All groups share one centre, and each spreads out both ways along 11 directions, with some noise.
Known rows, each followed by its group:
[-4,-2,2,-11,9,-9,7,13,-24,-20,-15,-8,-21,-10,9,13,1,-8,-8]
z_352
[5,-13,3,-4,-8,-8,9,19,-5,-18,-6,-4,-9,-8,-2,3,-11,11,-9]
z_821
[5,18,0,0,15,-4,4,-16,-12,11,5,0,-3,-4,-4,11,2,-2,-7]
z_246
[-10,-9,-2,3,3,9,-1,14,-8,-9,-5,3,-1,3,10,3,4,-14,3]
z_246
[-1,-6,7,2,6,-6,18,5,2,5,2,-4,-5,-16,21,10,-6,-6,9]
z_934
[-12,-5,12,-3,-3,-11,-11,-8,-1,-3,-9,3,-7,-11,12,7,-12,2,-7]
z_331
[0,6,21,3,14,-3,-13,11,-29,-10,2,-13,-1,19,2,19,-12,-14,0]
z_246
[3,10,21,-5,4,18,9,21,-12,-26,12,0,-23,9,-14,-7,24,-6,-29]
z_821
[-8,13,-6,0,11,-7,14,11,4,-5,-2,11,12,4,-6,-8,12,-8,0]
z_331
[-3,4,-5,-6,-3,1,16,-2,-6,-1,1,3,-7,3,-12,3,3,-1,-4]
z_821
[-16,-1,7,18,19,3,10,39,4,-15,-8,5,-6,12,5,11,-17,-11,-2]
z_579
[-1,-5,-15,-7,-7,7,-15,3,-16,-13,-12,3,-1,3,0,-1,5,1,-9]
z_934
[-2,-6,2,0,11,-8,-28,1,-19,-14,-13,0,-32,-16,-7,2,1,-9,-17]
z_352
[6,-5,9,1,2,7,-13,6,-24,-13,-3,-21,-6,9,5,12,-11,3,-2]
z_352
[-3,-10,3,8,3,2,17,30,-7,-17,4,8,-6,5,-26,2,2,-2,-11]
z_579
[-5,5,4,17,16,-2,1,13,3,-3,-6,2,-1,-3,11,17,-25,7,-11]
z_579
[-8,16,-5,1,1,32,12,7,11,6,-4,-9,-12,39,-2,10,-6,-7,14]
z_934
[-11,1,9,-9,-2,2,2,-4,-6,-5,-6,-4,-13,1,9,6,0,-9,2]
z_579
[11,-12,-12,1,-1,21,-3,-6,-23,4,7,2,3,-7,-8,4,24,-4,-4]
z_331
[-18,2,3,-6,-1,2,2,-4,-7,-12,-12,-4,-14,2,4,2,3,-5,-2]
z_821
[-4,-9,23,1,3,8,2,-4,-1,4,7,-9,0,-3,8,4,9,-4,10]
z_821
[0,-4,4,2,3,7,-10,-7,-15,-2,-6,-8,-4,2,-6,14,-4,10,-6]
z_331
[-10,-5,9,18,20,11,-4,-11,-4,1,-4,-29,-9,2,-3,-1,6,-1,23]
z_934
[1,-5,9,0,7,-10,-2,-20,-17,7,2,-3,-11,-18,-10,8,5,0,-3]
z_934
[11,12,-3,-11,-1,-1,4,0,-7,0,6,6,-7,1,-8,0,8,-3,-14]
z_579
[-11,25,-6,-11,-1,-9,0,-1,-17,-15,-9,0,-10,17,3,5,-11,-15,-11]
z_331
[-1,3,9,7,14,-7,-4,17,7,-12,-9,-6,-11,-4,8,1,-11,4,-7]
z_579
[-27,13,4,-8,6,-9,-2,-13,-5,-8,-25,-1,0,14,-6,11,-9,9,-1]
z_331
[-7,-1,2,7,2,16,12,-11,-5,1,0,-11,0,1,-1,5,4,11,2]
z_579
[-14,-5,15,-4,-11,-16,2,-2,-12,-10,7,6,1,-1,-1,-4,-3,-17,-2]
z_246
[-15,11,8,-2,11,-5,-9,-11,-5,3,-8,7,-14,-6,16,13,-3,-13,-9]
z_352
[11,9,4,1,1,3,15,7,-9,2,12,-9,3,7,7,10,-9,-2,2]
z_331
[-15,7,12,-5,-5,-9,7,2,-1,-25,-6,-4,-9,-1,1,-9,-1,7,-16]
z_934
[-26,9,16,7,24,-20,-2,14,10,-4,-16,13,11,6,3,10,-13,-9,3]
z_331
[2,-18,-23,4,-9,34,11,14,-14,9,10,27,7,-1,0,13,16,-15,-9]
z_352
[-11,2,14,4,4,14,12,-7,-11,-6,-2,-26,-15,22,-18,8,-3,7,13]
z_934
[-10,-11,-7,-8,3,3,17,0,-9,-3,-8,5,-13,-20,0,0,23,-8,0]
z_352
[17,-10,7,9,7,3,-2,13,4,-4,2,-6,1,-13,-4,0,0,22,-10]
z_246
[4,9,15,0,16,-20,3,8,7,14,6,4,3,3,0,11,-14,-10,8]
z_821
[-17,-2,5,-12,-9,-5,3,-17,3,-6,-15,-9,-4,-4,12,-2,2,7,8]
z_934
[-5,16,5,-2,6,8,9,-4,-9,-6,-2,-14,-2,14,3,4,2,-1,3]
z_352
[-21,25,7,-3,9,-13,-11,-17,-6,-6,-17,4,0,17,-13,10,-16,10,-14]
z_331
[-22,8,-3,6,9,10,-6,9,-2,-14,-18,-4,-2,11,22,5,-8,-7,-1]
z_352
[-23,5,1,1,-8,15,-1,0,5,-18,-12,-2,-30,16,-4,-1,-7,-2,-12]
z_821
[-13,-2,-16,3,0,18,9,9,2,-11,-9,1,-6,7,-1,-9,15,-7,4]
z_352
[1,0,3,0,12,-1,-6,7,-12,-7,-8,-9,1,5,-4,4,3,0,3]
z_246
[-14,9,1,5,12,-2,-16,-12,-8,4,-10,3,-5,8,-5,10,-8,-7,-1]
z_821
[-15,-13,4,2,4,-9,6,36,-1,-16,-11,9,-1,5,9,10,-16,-15,4]
z_579
[-2,2,3,-4,4,-4,6,-1,-19,-3,-1,-10,3,10,-9,6,3,-7,9]
z_352
[-6,-5,23,14,8,-6,-16,-6,-8,-3,7,-6,-1,-8,10,3,-8,-8,-3]
z_246
[-3,3,17,8,5,-14,9,0,3,-21,3,-11,-7,-14,-17,-18,5,19,-14]
z_934
[3,1,11,-4,11,-5,-1,15,-19,-12,-1,-4,-15,-1,1,11,-1,-12,-9]
z_579
[-14,-2,-12,-14,7,-24,28,18,-17,-15,-21,-7,2,-7,19,9,-3,-14,20]
z_246
[-3,10,-16,-4,7,-1,2,4,-10,-15,-12,-8,-10,7,-15,-10,12,-3,1]
z_934
[2,15,-1,1,5,11,6,3,5,1,5,3,0,11,-4,0,3,2,-9]
z_821
[7,0,13,2,-1,2,-7,9,1,-16,-8,-22,-13,6,5,5,-20,22,-7]
z_246
[-4,-1,0,-3,14,-4,-2,-7,-10,-1,-13,-15,-11,-4,-5,4,9,-1,13]
z_331
[-2,-1,2,7,9,14,-2,24,8,-7,-1,1,-2,10,7,-5,6,-11,3]
z_579
[0,7,10,-9,2,-4,0,-10,-8,-1,-4,-11,3,7,-7,2,3,7,5]
z_246
[8,-3,-6,-3,10,-9,2,20,-20,-13,-2,-9,-6,3,-7,-2,7,-16,9]
z_821
[-7,-9,-3,3,2,5,6,1,-9,-7,-5,-9,6,1,-6,-3,10,1,10]
z_352
[-15,3,-20,11,16,-9,-22,14,1,-24,-26,-3,-5,5,-13,-20,4,-3,-1]
z_352
[-5,-2,0,-5,-2,-6,-6,2,-14,-6,-4,9,-15,-7,7,11,-9,-12,-15]
z_821
[3,-3,-1,5,6,6,3,3,-3,1,1,-5,-3,-2,-1,4,1,0,2]
z_934
[-1,-1,-11,0,0,-2,7,-9,6,9,-1,3,20,-5,-4,-9,14,7,11]
z_579
[1,2,9,12,15,-2,-13,6,12,2,-4,-11,1,9,-1,-2,-7,2,12]
z_821
[-11,15,-15,-2,-6,13,-4,-17,-3,-5,-12,10,0,0,8,4,0,16,-25]
z_821
[-3,-8,10,0,2,0,-7,0,-9,4,1,8,-2,-6,6,12,-3,-6,-6]
z_246
[-10,8,3,2,16,-1,-5,-16,-14,12,-3,7,12,2,-7,11,10,-8,3]
z_331
[3,-3,0,10,3,6,-9,4,-9,-3,2,0,10,3,-4,4,-4,6,-5]
z_352
[-16,-6,12,-15,-23,-9,12,-12,0,-3,-1,0,1,1,10,1,-5,-3,5]
z_246
[0,-3,-8,-4,-1,0,6,4,-18,-8,-3,-6,10,2,3,2,5,-1,5]
z_331
[-5,7,-5,-6,-7,-9,5,6,-2,-13,-3,6,2,0,2,-5,-2,0,-11]
z_331
[-11,-23,19,-2,-5,-2,16,-4,-3,11,6,6,10,-13,12,14,1,-4,12]
z_579
[5,-22,19,-5,-2,-13,-11,-1,-5,-5,-8,-14,5,-13,4,8,-8,20,5]
z_246
[-5,-2,-6,-14,6,-12,4,-3,-20,6,-15,-5,0,2,4,19,-3,-12,18]
z_934
[-11,3,5,5,9,-5,11,-15,11,10,-2,-1,7,-10,4,0,5,7,8]
z_579
[-3,7,-13,-11,12,-25,10,15,6,-4,-19,1,11,-5,13,-3,1,-7,18]
z_934

New rows. What belongs after each?
[-2,2,-2,-13,-8,-11,6,2,-13,-12,-5,7,-3,-9,2,1,3,0,-14]
z_934
[6,7,-10,-4,-8,1,5,-28,-26,3,-2,-8,1,-6,-6,14,-6,20,-13]
z_579
[-15,-8,15,17,28,-19,23,39,12,-8,-11,-1,10,-9,17,15,-20,-1,12]
z_579
[-1,4,-4,-5,-7,6,10,-16,1,3,1,-4,1,-3,-3,-3,8,12,-1]
z_579
[-7,16,21,-22,-3,-27,9,-14,-5,11,7,20,-4,-1,-11,13,-4,-11,-12]
z_246
[1,3,2,4,16,1,11,8,-3,5,0,-4,10,-2,10,9,4,-4,9]
z_579
[-6,-5,6,0,13,-4,13,5,-3,4,0,1,10,-4,-1,3,13,-9,13]
z_579
[-21,2,3,13,12,1,12,-3,-5,3,2,12,16,4,-9,4,6,-6,0]
z_352
[-5,-4,6,2,4,3,2,2,-11,-4,-5,-6,1,6,-9,9,-3,5,1]
z_821
[-7,2,4,4,7,10,10,-2,-14,-4,4,-9,-17,-4,9,7,4,-13,-1]
z_934
[0,-3,12,4,0,-1,5,5,0,-4,12,4,7,-1,-7,-8,9,-3,-4]
z_246
[-3,-1,9,2,15,-10,-15,-8,-16,-1,-12,-5,19,-9,8,13,-3,12,-2]
z_821
[10,-3,0,-5,-8,-1,7,-11,3,0,4,-15,-10,-14,6,-9,4,10,3]
z_331
[-2,0,17,-21,-1,-16,-1,-8,-4,-5,-12,-18,-13,-13,31,7,-2,-3,10]
z_579
[3,9,-4,-4,9,1,0,3,-13,-6,-5,-2,11,1,10,5,6,1,-4]
z_821
[-10,4,-8,-6,0,-1,-17,-10,-23,-11,-12,-4,-12,3,2,5,0,-11,-6]
z_331
[5,16,8,-17,10,-2,-6,-23,-21,10,0,-10,-8,-4,15,11,14,-15,4]
z_579
[-6,-2,-21,-7,23,-15,8,18,-20,-9,-25,-1,2,-10,5,8,10,-12,13]
z_246
[-10,3,-24,-15,-13,7,4,-19,-14,5,-11,10,-7,1,-4,5,10,-6,-3]
z_246
[8,-15,7,5,-3,-3,21,-2,-4,8,5,-2,17,-20,8,17,-12,24,-2]
z_579
[-3,15,3,-1,1,20,-13,-13,-16,-7,-3,-22,-4,31,-9,1,3,2,5]
z_246
[6,10,-16,-11,-7,-1,-12,-11,6,14,2,17,-14,3,-9,-6,6,-16,-4]
z_352
[-8,-5,0,1,7,2,8,10,3,-3,-5,5,4,-4,1,-1,11,-3,5]
z_331
[2,-8,3,8,2,17,2,2,-5,5,7,-7,0,10,-12,6,3,0,6]
z_821
[6,9,-1,10,15,6,3,24,7,-20,-9,-15,-16,15,-28,-6,-4,19,-9]
z_331
[-1,4,-6,6,2,12,-4,-3,-16,-12,-4,-19,-3,10,1,0,-1,2,3]
z_246
[-4,8,4,-1,-9,8,-1,3,-5,-19,-8,-20,-15,18,5,2,-16,10,-4]
z_246
[4,-7,3,0,-2,9,8,8,-13,-2,6,-1,-1,5,-7,10,-1,0,-3]
z_821
[-7,10,2,-2,11,0,-6,3,-13,-11,-8,-3,-3,5,5,3,5,-7,-6]
z_821
[-1,5,2,8,17,-4,-5,-12,2,9,-2,-6,-22,-10,-11,0,4,-6,4]
z_934
[-1,24,-14,7,24,1,-16,-14,-16,-4,-12,-13,-6,7,-9,-4,9,-1,-4]
z_579
[10,8,2,-2,9,8,1,3,6,6,4,10,-1,1,-18,-1,14,8,-12]
z_246
[8,-31,3,5,2,21,-4,0,-17,5,0,-13,0,-13,8,15,9,5,11]
z_331
[-3,-7,-16,8,10,8,4,15,-9,-11,-13,3,15,-11,11,3,8,8,-5]
z_352
[-8,24,3,3,18,-14,18,1,4,4,-1,4,26,14,-11,0,1,4,6]
z_331
[8,-10,6,4,-11,4,11,-5,-2,4,21,8,11,-11,-10,-5,11,6,-9]
z_246
[-6,-5,-8,8,13,0,-9,8,-16,-15,-14,-9,8,-1,0,0,5,2,2]
z_352
[5,-2,-12,5,0,29,9,7,-14,2,7,-3,1,8,9,8,10,-9,1]
z_934
[-1,-19,-12,-5,2,1,-5,-1,-8,-7,-23,-16,6,-11,4,-1,10,15,16]
z_246
[1,8,1,-9,-1,-8,12,-4,8,9,1,10,12,-1,-1,1,3,7,0]
z_934
[-2,-12,-1,-5,-12,-8,5,14,-8,5,6,23,1,2,-5,14,-14,-16,-4]
z_352
[0,-11,2,-1,11,-1,3,3,-6,4,-4,5,-5,-14,-9,6,13,-1,2]
z_331
[-9,-13,-24,0,-8,19,4,18,2,-8,-11,11,-5,2,4,-5,10,-11,3]
z_352
[-7,7,-10,-4,-7,6,3,-5,-6,-7,-1,5,10,6,0,-5,7,2,-8]
z_331
[-8,-9,1,4,-1,-5,-9,-12,-10,-5,-3,-7,3,-9,1,-6,5,-2,6]
z_246
[5,8,-10,-16,-1,-14,31,4,-3,-2,-3,1,-19,-13,-7,2,4,-2,-1]
z_934
[-1,2,-11,-12,-16,26,17,-11,-6,6,4,2,3,12,4,7,12,1,0]
z_934
[3,12,-9,8,19,1,6,18,-14,-7,0,5,0,8,-18,4,5,-8,-9]
z_579
[-3,14,0,-4,3,-12,3,0,1,-7,-3,12,-4,0,-18,-4,0,7,-19]
z_331
[2,-13,7,9,3,-6,-2,19,13,-6,-2,6,3,-11,7,1,-12,9,-7]
z_579
[-19,-12,-17,-11,-10,18,5,4,-13,-7,-11,22,7,-1,3,1,25,-13,-7]
z_331
[-11,1,-6,2,10,0,-11,-16,-19,5,-10,-3,3,3,-2,10,2,-8,8]
z_821
[-26,6,8,-14,-1,-12,13,-20,2,7,-15,7,10,-2,12,12,0,2,8]
z_331
[-2,-9,-7,-8,-8,-8,18,-8,-9,1,-4,-2,0,-10,-9,3,3,7,5]
z_821
[11,-7,3,8,1,-2,2,0,-15,-1,9,-3,1,-13,1,8,-4,5,-11]
z_246
[-13,13,13,-6,1,7,7,-6,-12,1,4,-1,-15,18,3,15,-4,-20,-1]
z_352
[-4,28,19,12,17,-6,19,2,-6,-7,9,-5,26,19,-12,8,-11,17,-11]
z_352
[-14,5,-11,1,1,-1,-4,-9,-9,-5,-11,1,-13,-4,9,2,-4,-10,-3]
z_246
[-2,5,0,-9,1,-9,5,-9,-3,2,0,-1,-8,-1,-12,-4,8,-5,5]
z_352
[-4,2,-20,-2,0,7,2,-13,-18,2,-12,-2,14,0,4,10,3,6,3]
z_821
[-19,18,5,3,14,0,1,-15,3,6,-9,5,15,16,-9,6,1,7,2]
z_331
[-5,-3,0,-18,-16,-7,16,-2,9,-4,-7,4,-3,-4,-1,-2,1,11,-1]
z_246
[-11,-14,-5,-14,-11,-9,5,-12,-31,-12,-18,1,6,-23,17,20,-5,13,-12]
z_821
[-8,13,-3,-3,1,-3,3,-5,-3,-6,-7,6,7,10,-16,0,1,13,-14]
z_331
[-11,5,-5,-7,10,-4,-9,-12,-20,-9,-19,-8,13,-10,24,4,11,0,2]
z_821
[15,14,-1,5,17,-8,-3,5,-5,2,-3,6,-24,-16,-1,19,-18,9,-30]
z_246
[-10,-4,3,13,13,2,-5,9,-17,-15,-6,-1,0,3,-14,2,2,-1,-8]
z_352
[7,-9,5,0,2,10,-6,5,-3,4,4,0,5,-4,13,4,7,-6,2]
z_579
[-2,-19,-5,8,0,11,-15,5,-15,-6,-2,5,-11,-6,-9,3,7,-8,-7]
z_352
[9,-6,23,26,4,1,-11,-2,9,-9,19,-16,0,-13,-1,-16,-6,17,-10]
z_246
[3,-6,13,4,2,4,-3,2,16,1,7,-10,-7,-5,6,-11,6,-1,10]
z_821
[-9,13,4,-10,6,-6,-10,-13,0,4,-7,2,-9,0,12,-1,6,-15,3]
z_579
[-10,12,-10,-14,-13,-16,2,2,-22,-13,1,21,9,1,14,1,-1,-22,-17]
z_331
[-5,-2,-4,-16,-1,-6,9,6,3,1,-21,-11,12,19,-2,9,-8,10,26]
z_934
[3,-12,-1,3,-3,13,-9,-14,-19,-1,3,-6,-2,-9,-4,3,11,6,-6]
z_934
[-2,-3,-5,-14,-9,14,0,-1,-22,-10,-11,-21,-3,10,23,10,2,-5,12]
z_579
[-5,-4,-1,8,-2,3,-10,-3,-2,-9,-6,-6,-13,-7,8,0,-9,5,-8]
z_246
[2,-1,3,1,4,-9,11,9,-8,-1,5,-2,19,-2,14,5,-4,-6,8]
z_331
[-6,8,3,-7,10,-26,14,8,-2,0,-3,10,6,-14,19,5,-3,-13,1]
z_934
[-13,12,-6,-13,-19,18,26,-12,-2,-7,2,12,-19,3,-3,0,12,2,-23]
z_821
